The groups are shells around one centre, one inside the other: the same stretched ball of 7 dimensions in 7 sizes.
In the rows, 128 means zero.
Some rows, each with its group after it:
[116  92 168 135 114  85 146 131 129 130 116  83 127  75 150 124 105 134
 124] -> k_697
[138  40 139 182 100  98 107 179 115  96 149  82 182  68 144 121 125 131
 118] -> k_681
[208 173 113 127 167 204 103  85 158  88  74 143 142 111 138 140 128 205
 109] -> k_676
[132  91  91 162 114  65 110 182 120 163 158 140 175  98 120  16 133 102
  73] -> k_506
[ 83  84 164 161  88  72 139 154 112 153 177  94 135  75  98  74 100  64
  92] -> k_676
[170 109 151 141 143 133 124 119 127  73  94  98 133  87 125 147 111 186
 122] -> k_676
[182  99 139 170 134 150 123 112 126  80 114 102 146  71 133 114 102 142
 100] -> k_676
[163 144  85 112 154  92 123 133 147 144  93 150 154 135 135  90 149 195
 110] -> k_676
[167 177 138 109 151 192 122  73 165 109  85 125 128 120 135 181 127 193
 131] -> k_146
[174 135 146 147 141 176  81 140 128  82 109 128 140  76 112  98 111 165
  87] -> k_506
[150  62 147 153 122  82 153 126 127  98 104  71 150  78 169 151 114 161
 140] -> k_506
[129 161 137  99 140 128 118 122 149 131 104 130 129 129 111 148 137 189
 127] -> k_681
[161  67  93 163 129  66 112 180 116 106 131 119 183 106 122  84 142 165
 106] -> k_697
[152 152  90 119 144 111 126 120 149 145 115 148 154 143 113 109 147 173
 111] -> k_681
[200 105 107 160 148 149 102 133 131  70 105 121 170 100 127 127 131 188
 109] -> k_150
[158 160 126 103 153 126 163  65 160 128  80 117 121 131 141 167 126 189
 139] -> k_146
[131 127 127 129 135  63 179  94 129 144 122 115 116 119 101  95 108 127
 107] -> k_697
[108  60 148 183  86  94 121 165 115 136 177  92 164  65 123  79 109  70
  94] -> k_466
[132  85 140 155 121  65 145 143 110 113 138 100 137  92  98  90 107 127
 102] -> k_150
[146  38 100 180 110  43 139 170 113 121 149  97 186  93 140  84 132 126
 110] -> k_506
[161  86  97 170 125  97 127 142 124 111 144 119 174 109 111  96 132 135
 102] -> k_150
[170 114 109 135 150  82 139 128 128 115  97 125 142 107 129  85 123 173
 104] -> k_150
[163  90 110 172 126 119  71 196 110  97 146 137 177  84  98  50 131 144
  74] -> k_676
[161 144 120 115 149 136  91 148 144 117  91 139 149 108 137 109 140 201
 110] -> k_697
[192 163 115 125 160 186  86 119 149  89  86 146 149 113 122 130 136 208
 106] -> k_146
[175 117 110 164 132 152 120 111 138 109 128 124 161  98 127 106 121 134
  97] -> k_146
[ 89 123 127 135 106  62 144 143 130 192 160 129 136 107 106  45 118  80
  86] -> k_146
[144  63 154 161 112 111 110 162 125 104 117  83 162  55 175 117 116 146
 119] -> k_681
[162  99 139 138 131 138 105 141 144 110  90 101 161  75 188 134 128 180
 127] -> k_146
[158 108 113 166 125 124 100 155 124 127 139 134 162  80 123  41 117 114
  71] -> k_146
[111 135 155 149 108 138 117 129 130 147 157 122 129  83  95  76 103  84
  81] -> k_681
[117 121 151 117 121 108 133 126 141 127 117 101 136 111 127 163 129 168
 138] -> k_150
[130 141 129 116 135 104 131 124 137 125 121 126 133 131  90 135 132 171
 120] -> k_150
[198 124  81 141 159 125  90 155 134  98  96 151 173 117 127  83 147 204
  97] -> k_676
[170 100 123 175 127 146 107 136 121  83 141 116 162  91  98 110 118 137
  95] -> k_150
[152  95  84 151 127  75 142 135 137 144 131 124 175 122 139  93 142 142
 112] -> k_466
[144 159 109 116 139 129 105 135 149 157 111 151 146 115 131  77 137 158
  95] -> k_150
[163 190 106 121 153 155 139  72 153 141 114 155 123 136  90  99 121 144
  91] -> k_676
[142 148 116 109 148  79 131 134 136 155  98 144 126 112 126  56 124 162
  93] -> k_681
[103 165 139 105 124 105 146 104 154 195 119 132 116 108 139  79 116 113
 101] -> k_506
[114 163 152 108 126 141 145  84 155 141 121 114 118 127 106 173 123 150
 133] -> k_146
[133 171 129  95 141 145 103 126 160 149  97 141 138 124 137 133 144 189
 122] -> k_506
[135  63 156 157 116  71 166 120 118  97 124  68 138  84 133 150 105 140
 134] -> k_466
[128  72 148 169 110  82 147 136 108  93 158  87 143  95  79 130 108 119
 113] -> k_466
[173 139 112 142 143 160  76 153 134  97 117 146 161 106 104  98 137 179
  92] -> k_697
[156 133 152 139 129 177 140  72 155 104 107  95 136  97 147 189 114 153
 136] -> k_506
[175 134 156 156 133 209  83 121 137  79 113 116 143  67 127 126 107 151
  96] -> k_466
[170 117 103 161 136 129 119 126 127  99 138 131 160 117  86 107 128 147
  97] -> k_150
[152  72 145 177 112 128 125 133 123  91 139  86 161  73 133 134 112 126
 115] -> k_697
[211 127 100 144 163 152 118 105 141  73  83 128 157 113 133 137 132 207
 116] -> k_681
[147 109 149 157 126 119 142 110 120  98 134 102 128  90  93 116  99 125
 101] -> k_697
[124 116 173 158 110 143 144  97 127 113 147  92 120  77 100 129  90  93
 103] -> k_466
[140  40 104 180 109  39 125 189 105 121 155 104 184  89 125  62 131 122
  99] -> k_146
[162 137 120 122 141 145 125 104 158 126  91 119 152 112 164 151 137 183
 131] -> k_697
[113 140 153  93 135  77 145 125 142 153  91 112 113 107 142 120 121 174
 127] -> k_506
[107 154 170  89 130 120 139 105 153 141  94 104 110 113 136 174 123 180
 145] -> k_466
[166 149 132 132 148 143 155  68 141  94 107 115 121 125  91 162 113 167
 121] -> k_681
[108 121 129 138 114  91  92 186 118 145 159 140 150 105  77  56 130 125
  82] -> k_506
[132 119 113 127 131  74  94 189 125 156 121 146 153  96 128  27 134 151
  81] -> k_466
[181 126  88 150 144 135 122 115 141 103 121 135 168 130 109 127 141 172
 111] -> k_676
[168  61 125 168 123 115  80 192 120  91 116 105 184  64 165  92 132 168
 106] -> k_681
[157  98 147 131 135 127  94 161 133  87  92 102 156  84 155 148 133 206
 132] -> k_466
[114 145 112 135 121  91 123 143 130 174 155 150 140 116  86  38 123 100
  73] -> k_697

New rows, each followed by its group:
[117 109 113 131 114  86 130 144 147 172 130 119 164 109 159 102 141 134
 119] -> k_466
[164 150  96 129 155  86 148 108 130 135 114 150 128 130  86  58 119 150
  83] -> k_676
[130 148 118 135 126 120 116 133 139 166 136 146 140 102 115  49 120 110
  78] -> k_697
[151 131 162 137 136 144 135  98 131  89 111 102 118  94 103 149 102 157
 116] -> k_146
[187 179 119 127 156 202 105  85 157 106  93 145 137 112 123 129 124 177
 101] -> k_146
[170 173 113 131 149 174  83 130 141 119 114 162 142 110  96  75 127 161
  77] -> k_681
[119 129  94 124 127  58 139 144 135 170 140 142 151 139 101  75 143 138
 102] -> k_146
[165 149 156 125 143 179 138  69 153  87  91 100 123 106 129 199 115 184
 139] -> k_681
[ 97 111 125 127 113  45 130 169 125 179 143 128 142 103 118  44 126 114
  92] -> k_150
[147 105 132 139 132  85 150 119 132 135 106 107 135  87 151  88 110 139
 107] -> k_150
[145 189 108 107 153 119 149  82 148 151 114 155 114 147  78  95 124 152
  96] -> k_146
[ 98 181 137  79 139  73 175  84 153 184 107 131  96 146 103 121 122 151
 123] -> k_506
[149 104 142 163 121 142 106 140 119  82 146 110 151  96  82 132 118 143
 105] -> k_681
[138 166 127  94 155  80 157 100 141 147  89 136 105 130 107  97 119 176
 110] -> k_506
[139 128 125 111 139  99 109 154 141 136  96 127 147 108 147 108 139 190
 119] -> k_697
[152 150 121 133 138 151  71 165 133 121 124 154 151 101 100  69 132 161
  80] -> k_676
[109  97 144 141 117  43 143 159 110 149 140 113 126  86 103  43 104 108
  86] -> k_506
[113 122 171 123 120 101 147 114 134 139 114  95 113  83 135 119 101 131
 117] -> k_150
[159 188 119 128 147 175  98 112 141 127 125 164 128 118  73  76 120 143
  73] -> k_506
[ 85 116 163 123 110  46 187 102 128 172 136  94 102  99 114  96  96  93
 113] -> k_506
[152 191 135 116 147 180 140  58 155 115 115 135 114 138  77 166 119 159
 116] -> k_466
[ 93  72 123 157  95  41 113 203 110 160 175 118 167  95 102  46 131  99
  90] -> k_681
[188  86 115 159 146  98 136 128 119  75 102 106 154  96 125 115 119 179
 112] -> k_676
[107 138 115 121 118  97  94 176 135 166 146 148 155 120 100  69 145 139
  93] -> k_466
[178 162 153 129 147 208 105  87 155  98  85 120 128  82 150 143 110 171
 110] -> k_676
[114 184 115  90 143  91 146 106 149 168 120 151 116 157  78 111 137 162
 111] -> k_466
[163 146 139 119 149 134 121 114 144 129  79 126 125  83 161  88 111 168
 101] -> k_506
[144  61 107 181 109  87  75 218 107 121 160 127 191  73 122  30 134 120
  74] -> k_506
[117 106 125 156 109  94  91 188 116 152 161 137 158  84 102  26 122 100
  68] -> k_681
[134 122 175 123 127 143 129 109 142 103 100  88 124  86 142 177 112 171
 138] -> k_146
[166  91 118 157 137  87 162 105 122  88 121  99 146 115 102 141 118 159
 123] -> k_506
[133  39 115 181  98  79  93 207 116 124 156 102 199  72 153  77 139 123
 104] -> k_466
[125 101 136 155 114 109 100 169 114 107 159 119 154 102  72 102 126 134
  97] -> k_676
[132  82 116 160 108 103 125 146 133 125 151 104 177 108 127 135 139 133
 124] -> k_506
[175 100  90 181 129 128  93 161 117  99 155 141 180 104  85  62 132 130
  75] -> k_506
[ 87 141 178 108 110 122 114 141 141 153 127 109 119  93 121 130 118 138
 119] -> k_466
[188 169 122 129 159 178 143  56 152  89  93 127 126 129 102 169 119 183
 120] -> k_506
[116  92 137 141 116  68  96 199 112 135 140 123 152  84 110  51 125 139
  89] -> k_506
[149 113 160 144 127 140 155  81 139  98 111  85 126  90 134 172 103 146
 132] -> k_146
[102  70 130 151 107  23 123 199 101 144 158 113 152  92  95  43 122 116
  90] -> k_506
[125 178 150  87 140 149 109 117 160 148  89 133 121 113 140 138 132 186
 123] -> k_506
[158  92  98 178 118 113 123 138 126 123 155 123 175 101 113  80 127 110
  90] -> k_506
[182 117 132 157 139 157 123 104 136  94 105 112 145  80 141 115 109 149
 102] -> k_697
[149 101  98 161 129  72 123 159 112 126 151 138 158 110  80  42 124 123
  76] -> k_150
[152 186  95  95 160 101 152  86 156 163  92 157 122 150 112  93 134 175
 106] -> k_506
[105 133 134 111 128  49 180 102 134 162 124 113 112 130 100 111 116 134
 120] -> k_150
[154  99 108 182 114 131 104 149 123 124 162 130 172  88 105  58 120  95
  74] -> k_466
[125 149 105 137 129  82 141 125 130 178 148 153 131 116  88  19 114  91
  65] -> k_466
[161 160  92 123 149 131  96 143 141 131 118 163 155 134  95  81 145 176
  91] -> k_681
[137 112 132 136 119 140 111 133 149 124 121 107 164 105 151 162 141 165
 135] -> k_676
[115 158 107 125 127  88 126 138 134 182 148 158 134 124  84  33 126 107
  72] -> k_681
[161 156 109 129 145 150 101 127 140 109 122 148 149 133  81 121 139 177
 103] -> k_681
[127  82 116 151 120  51 134 165 110 113 152 113 157 122  76 106 133 149
 112] -> k_466
